There are 8 hidden switches. A switch that is on adds its own fixed numbers to the row, and there is some noise. The rows also spread widely along 11 directions, which tell nothing about the answers.
In the rows, zero is written as 128.
Some rows, each with its switches (1 for on, 0 for off) after it:
[128 156 139 146 135 152 157 108 113 142 128 103 122 139 150 176 148 128
 107 116  90 187  97 121 130 156 144 131]  0 1 0 1 0 0 1 0
[107 207 109 209 112 166 126 135 129 148 104 114 148  94 151 133 124 132
  79 105  62 122 145 127 128 161 126 154]  0 0 0 1 0 1 0 1
[137 114 106 150 130 142 118 105 135 131 139 129 138 145 127 147 109 127
 151 108 103 127 131 126 139 134 146  89]  0 0 1 0 0 1 0 0
[ 99 169 124 185 131 144 119 148 128 158  87 112 141 107 111 127 133 138
 111 116 168 135 144 120 167 140 102 158]  0 0 0 1 0 1 0 1
[ 71 140 105 168  99  85 119 109 142 178  95 178 103 115 164 176 135 126
 191 149 154  97  94 168 153 142 131 114]  0 0 1 0 1 0 0 0
[128 119 127 156 151 127 108 149 159 140 130 116 155 120 119 111 106 135
 163 134 183  98 123 102 148  84  98 102]  1 0 0 0 0 1 0 0
[152 126 178 119 148 152 149 109 138 128 140  77 124 193 122 169 148 161
 132 165 101 133  50  68  85 132 159  76]  1 0 0 0 0 1 0 1
[104 152 125 201 141 131 141 132 110 201  79 158  76 118 153 164 142 157
 133 102 114 142 132 148 134 192 141 178]  0 1 1 0 1 0 0 0
[130 183 103 181 141 158 137 112 101 106 126 106  88 159 145 213 130 182
 111 111 125 195 168 109 166 143 130 154]  1 0 1 0 0 0 0 0
[120 104 121 120 149 148 132  90 146 126 119 122 124 201 119 175 150 167
 186 129 141  96 112 130 103 132 166  70]  1 1 0 0 0 1 0 0
[120 110 115 132 121 143 143  97 122 127 127 142 125 162 136 163 130 138
 150  96 135 153 127 127 154 172 155 106]  0 0 0 0 0 0 0 1
[132 144 129 124  99 128 109 102 118 121  83  92 112 163  90 143 151 144
 102 158 181 141  94 105 169 144 119  92]  0 0 0 1 0 0 0 1
[118 104 143  85 101  86 140  74 114 154 123 115 106 124 119 191 148  98
 137 170 181 188  57 135 192 137 129  85]  0 0 0 1 0 0 0 0
[ 97 183  95 189  97 105  88 104 138 121 108 144 129 157 146 165 136 126
 175 150 114  66  70 167 118 125 136  91]  1 0 1 0 0 1 1 1
[ 97  77 115 133 137 126 128 115 159 162 150 159 169 132 122 131 107  98
 209  94 158 113 117 162 154 116 137  96]  0 0 1 1 0 1 0 1
[119 168 134 166  72 157 125 121 141 108 122  91 118 157 170 157 128 149
 101 146 114 173 117  62 170 104 122 135]  1 0 1 1 1 1 0 1
[188 106 145 139 218 137 124 125 134 148 174  79 123 168  92 149 122 151
 185 146 129 121 105 120 105  79 133  74]  0 0 1 1 0 0 1 1
[ 94 114 132  90 108 104 145  77 133 159 116 130 135 114 152 198 147 101
 143 152 145 163  94 155 174 141 136  95]  0 0 0 0 0 0 1 0
[110 147 140 184  94 141 130 138 119 132 100 126 103 171 140 130 143 138
 133 122 142 156  73  95 149 152 129 140]  0 1 1 1 0 1 0 1
[ 96 158 138 164 110 164 112 132 153 168  63 117 166 170 101 105 150 131
 122 120 119  74  91 122  95 157 138 126]  0 1 1 1 1 1 1 1
[135 133 179 118 153 145 164 108 146 153 147  80 108 170 165 192 164 151
 153 181  91 150  61 100  91  91 152  92]  0 1 1 1 0 0 1 1
[131 132 117 155  99 141 106 109 137 127 129 133 156 148 119 110 123  95
 140 107  87 101  70 135 116 156 148  83]  0 1 0 1 0 1 0 1
[144 122 192 125 161 105 139 130 144 190 144 102 124  84 138 148 129 111
 137 187 140 128  37 101 116 111 109 105]  1 0 0 0 0 0 0 1
[ 76 125 101 128  90 119 127  95 152 108 138 144 175 169 148 177 125  99
 188 132 153 134  81 139 157  97 135  80]  0 0 1 0 0 1 1 0

New rows. What belongs after each?
[124  97 132 135 130 137 134 124 147 126 165 138 191 142 121 128 100  84
 166  99 140 138  77 115 139 127 133  92]  0 0 0 0 0 1 0 1
[136 153 177 157 118 132 160 129 124 157 123  85  64 122 181 173 148 161
 103 187 107 191  87  68 150 120 121 142]  0 0 1 1 0 0 0 1
[141  82 122 107  77 107 111  65 140 134 134 137  71 170 165 168 131 132
 183 161 114 136  85 129 153 117 164  57]  1 1 1 1 1 0 0 0
[117  97 121  87  56 149 126  74 140 105 103 124 141 158 143 138 130 113
 105 121 130 153 117  99 173 153 139  70]  0 1 0 0 0 0 0 0
[154 139 123 184 169 124 118 135 126 131 153 122 108 159 118 157 118 154
 177 133 132 109  86 125 111 117 129  95]  0 0 1 0 0 0 0 1
[130 152  88 177 154 119 106 125 120 144 131 126 122 105 113 157 118 134
 149 117 161 135 145 158 170 122 110 117]  0 0 0 1 0 0 0 0
[168  57 158 111 146 140 136 115 131 157 126 112  90 176 109 126 120 164
 157 138 153 152 112  70 149 131 139  87]  0 0 1 0 1 0 0 0
[ 95 138 154 125 120 147 133 127 173 173 107 124 168 112 143 131 133 119
 132 157 127  81  92 111 112 120 113  93]  0 0 1 0 0 0 0 1
[111 103 112 153  95 148 143 112 141 110 168 158 144 166 169 142 110  96
 178  81 107 159  90 127 144 136 153 101]  0 1 1 1 0 0 0 1
[ 87 114 143 111  91 147 155  91 131 131  86 122 125 195 130 163 170 142
 136 134 136 149  67 109 127 172 164  94]  0 1 0 1 0 1 0 0
[151 133  92 154 104 142 109  96 133 117 135 115 119 117 157 140 111 132
 126 121  67 131 159 128 161 119 144  85]  0 0 0 1 0 1 0 0
[100 108 103 154 106 142 134 104 128 113 127 159 116 208 134 152 137 152
 198  92 152 131 106 136 143 162 163  91]  0 0 1 1 0 0 0 1
[164  80 108 144 130  97  98 108 131 135 135 118  62 144 131 139 116 148
 198 152 165 132 128 130 182  78 128  79]  0 1 1 1 0 1 0 0
[168 121  94 159  96 131  88 111 134 109 124 122 107 129 149  95 105 122
 134 111 115 124 158 125 183 109 122  93]  0 1 0 1 0 0 1 1
[ 75 164 108 168 106 117 109 132 146 128 103 140 140 141 140 153 126 133
 167 132 205 119 123 138 178 103  96 135]  1 0 1 0 0 0 1 1
[109 149 119 170 128 151 148 117 100 126 119 136 105 165 131 188 134 154
 132  90 150 195 136 122 171 175 136 151]  0 0 1 0 0 0 0 1
[126 149  90 186  94 145 101 117 114 101  93 148  91 177 131 130 120 175
 138 100 151 135 157 109 170 160 128 122]  1 0 1 0 0 0 0 0
[ 47 114 115 148 104 135 139 124 170 146 112 178 183 162 159 137 132 104
 209  95 149  92  80 156 120 130 144 108]  0 1 1 0 0 1 1 0
[ 76 168 127 189 159 169 132 140 145 147 105 137 180 165 101 141 150 134
 157  85 137  86  91 151  77 170 142 141]  1 1 0 1 0 1 0 1
[101 109 125 163  92 144 133 120 152 137 146 162 171 153 165  99 110  89
 184  85  85 115  76 133 125 145 154 101]  0 0 1 1 0 1 1 1
[157  83 205 104 136 130 126 108 118 216  71 126  96 137  77  98 142 136
  98 134 141 131  63  96 120 220 130 122]  1 0 1 0 0 0 0 1
[105 197 105 198 109 137 106 132 130 151  76 113 128  97 134 131 136 146
 103 134 123  97 147 138 150 136 111 138]  0 0 0 1 0 1 0 1
[141 132 102 205 106 116 115 144 103 142 121 156  92 106 163  91 106 121
 139  84 126 168 135 119 185 163 119 152]  0 0 0 1 0 0 1 0
[122 182 133 164 114 139 138 107 100 140  92  97  96 124 140 200 151 145
  70 141 101 187 107 110 151 167 134 150]  0 1 0 0 0 1 0 0
[107 102 116 141  99  85 119  86 113 165  89 154  71 156 122 167 153 141
 182 149 164 130  80 160 164 161 147  95]  0 0 1 1 0 1 0 0
[135 130 161 140 123 156 149 128 127 108 153  93 129 175 133 159 131 135
 120 139 151 208  70  54 145 119 122 121]  1 0 1 1 0 0 0 0
[147  97 162 142 152 108 122 117 130 210  85 129  67 132 113 134 139 166
 155 162 151 101 104 121 131 153 131 111]  0 0 1 0 1 0 0 1
[132 130 146 125  84  79 100 110 122 175  89 110  96  69 138 117 131 100
 104 182 186 157  98 123 218 115  82 118]  0 0 0 1 0 0 1 1
[104 125 148 140  99 172 142 117 157 147 126 133 187 135 146 126 119  98
 115 113  68 119  75  98 100 158 143  97]  0 0 1 0 0 1 0 0
[107 145 156 163 133 176 161 130 147 131 129 128 146 184 151 133 151 159
 154 123  85 105  55  84  50 170 165  92]  1 0 0 1 0 0 0 0
[ 84 158 117 112 110 136 123  81 142 176  78 116 158 115 127 189 148 118
 107 144 104 116 127 167 138 154 134 108]  0 0 1 0 0 1 1 0
[187  65 127 120 147 146 105 102 143 162 135 121 100 146 120  92 109 149
 165 114  89  90 151 123 126 131 153  57]  0 0 1 1 0 0 0 1
[106 135 175 130  84 163 148 100 120 174  60 121 105 172 130 153 160 153
  76 134 109 161  90  79 130 208 152 151]  1 0 1 0 1 1 0 1
[105 125 105 141  73  98  91  84 126 196  50 150  91 100 121 145 130 122
 118 138 151 112 148 163 199 172 125 125]  0 0 1 0 1 1 0 1
[ 98 126 108 116  73 103 130  68 114 142 108 128  94 118 164 201 149 119
 138 143 131 177 123 155 209 140 148 105]  0 0 0 1 0 1 0 1
[150 146 139 192 166 121 118 159 148 133 162 106 112 133 144 131 118 144
 178 165 136 110  81 100 118  69 108 101]  0 0 1 1 0 0 0 1
[125 195 122 180 125 114  93 134 147 140 125 100 135 107 123 147 125 118
 127 176 132  93  71 130 127  93  94  99]  0 0 1 1 0 0 0 1
[156 123 189 114 164 118 135 117 139 199 117  86 110 118 122 148 148 133
 127 192 118 116  57 104 107 119 120  94]  0 0 1 0 0 0 1 1
[ 91 139 151 149  91 148 177 123 117  90 132 129 132 202 160 176 147 138
 136 124 153 205  46  57 140 162 145 119]  0 0 0 0 0 0 0 0
[135 103  95 138 100 128 109  93 110 108 122 119  95 184 121 150 121 143
 159  93 181 194 168 124 226 124 132 124]  1 0 1 1 0 1 1 1
[ 95 118  91 141 116 164 134  92 127 143  91 147 137 170 127 165 136 161
 149  77 123 126 193 154 156 173 159 118]  0 0 1 0 0 1 0 1
[ 69 150 120 212  78 124 150 139 132 137 107 176  99 145 204 154 132 145
 175 115 125 132  95 112 153 157 147 152]  0 0 0 0 1 1 0 1
[132 113 167 112 128 127 127 108 131 199  95 113 153  96  88 114 136  92
  96 141 123 127  58 125 128 180 125 105]  0 0 0 1 0 1 0 0
[133 167  90 207 127 129  99 131 123  90 137 124 129 186 125 139 117 145
 170 113 128 110 111 125 142 114 130 110]  0 0 1 0 0 1 1 1
[169  96 136 116 172 140 115 101 142 157 121  90 115 171  87 152 132 171
 167 159 118  79 122 121 103 107 149  57]  0 0 1 0 0 1 0 1
[149 118 178 135 100 125  99 139 163 196  74 117 115  84 137  62 121 120
  99 177 122  76  79  90 126 127  93 100]  0 1 1 0 0 0 0 1
[150 102 147 119 155  85 100 100 147 188 129 108 121 120  93 145 132 116
 182 192 141  70  47 158 118  97 127  51]  0 0 1 1 0 1 0 1
[116 134 110 160  91 149 109 102 151 135 125 143 138 141 159 124 113 119
 152 112  61  90 120 134 121 139 152  89]  1 0 1 1 0 1 0 1
[ 91 106 119 153 156 142 130 140 155 172 116 150 170 127 109 128 119 132
 184 100 175  99 134 138 138 128 120 116]  0 0 1 0 0 1 0 0
[102 100 155 145 112 134 130 128 147 182 103 151 162 141 107 108 120 101
 145 113 139 112  55 107 116 174 133 116]  0 0 1 0 1 1 0 0
[156 111 148 147 161 142 137 113 136 163 143 122 129 156 134 138 123 140
 158 128  57 106  84 115  78 141 160  84]  0 0 1 0 0 1 1 0
[ 70 134 140 117  79 157 150  98 160 109 122 140 168 195 156 173 142 127
 150 135 133 135  51  97 115 143 145  79]  1 0 1 0 0 0 0 0
[113 106 169 132 155 146 155 121 142 203 145 154 183  99 121 135 115  75
 126 101  92 135  49 135  88 189 137 117]  0 0 1 0 0 0 0 0
[120 107 166 119 134 171 142 130 149 183  95 122 160 139 127  99 132 130
 117 108 114 114 122 102 117 164 129 117]  0 0 1 0 0 0 1 1
[125 156 124 176  98 144 103 129 123 127  90 118 126 154 107 111 127 134
 108 113 159 136 105  96 157 169 117 134]  1 0 0 1 1 0 0 1
[ 93 164 114 197  66  94  87 125 128 159  54 149  68 120 156 129 143 143
 141 163 162 109  91 137 166 144 107 139]  1 1 1 1 0 1 0 0
[124  90 158 101 119 132 153 110 139 125 127 104 105 186 137 154 153 157
 168 162 180 162  81  81 153 113 142  79]  0 0 0 1 0 0 0 1
[108 110  83 140  83 129 115  82 131 130 118 159 124 138 152 162 113 111
 156  87 130 152 162 160 199 139 142 112]  0 1 1 0 0 1 0 1
[127  87 191 100 138 130 143 122 168 163 147 104 158 140 131 142 123 113
 156 173 141 131  31  70 108  97 126  80]  1 0 1 0 0 1 0 0
[ 79 134 153 159  81 129 158 120 117 161  89 169 117 125 170 145 141 117
 120 109 133 169  79 117 158 209 135 154]  0 0 0 0 0 0 0 1
[130 114 111 106 126 157 141  73 117 126 126 104 107 199 108 211 149 150
 142 108 149 191 151 134 174 137 160 106]  0 1 1 1 1 0 0 1
[ 97 202 116 178 103 151 133 111 114 134 109 117 146 114 146 176 145 116
  77 119  93 156 103 130 143 175 127 143]  0 0 0 1 0 0 0 1
[133  81 181  90 138 110 154 102 129 165 139 105  83 146 154 181 138 141
 163 163 181 200  97  96 185 104 126 121]  1 0 1 0 0 0 1 1
[111 103 122 124 137 169 171  86 118 134 123 140  89 194 158 187 151 182
 170  82 124 174 168 130 150 179 184 120]  1 0 0 1 0 0 0 1
[150 135 122 159 165 127 128 107 119 148 113 128  72 159 132 171 142 191
 159 137 110 108 126 129 110 161 159  97]  1 0 0 0 0 0 0 0
[150 168 113 205  75 143 102 124 108 103 112 111  98 177 125 122 118 141
 106 123 100 151  94  79 156 151 134 127]  0 0 1 1 1 1 0 1
[157 149 113 154 152 104  87 115 126 161 112  92 120 104  84 157 115 131
 127 158 162 115 132 132 173 101 104 108]  0 0 0 0 1 1 0 1
[113 115 156 102 101 150 135  95 150 139 126 126 153 169 135 153 137 122
 135 139 118 128  68 102 116 150 145  81]  1 0 1 0 0 0 0 1
[ 91 141 150 169 120 145 167 144 159 155 152 126 143 112 196 151 130 122
 155 139 109 145  85  97 131 111 135 129]  0 0 0 1 1 0 0 1
[102 166  84 168  88 140 106 115 143  91 104 123 126 168 144 143 138 156
 154 139 154  96 132 123 152 114 126  85]  0 0 0 1 0 0 0 1
[102 134 118 135  89 137 111 112 135 116 125 124 184 146 104 142 111  89
 123 115 169 152  85 115 177 126 109 109]  0 0 1 0 0 1 0 1
[137 109 147 122 125 136 145 105 110 112 126 108  90 199 116 163 147 159
 144 125 173 191  94  90 164 156 146 111]  1 0 0 1 0 0 0 1
[ 64 153 113 144  81 107 135 103 136 125  97 130 132 160 155 174 159 128
 170 159 167 131  70 134 160 124 135  99]  0 0 0 1 0 1 1 0
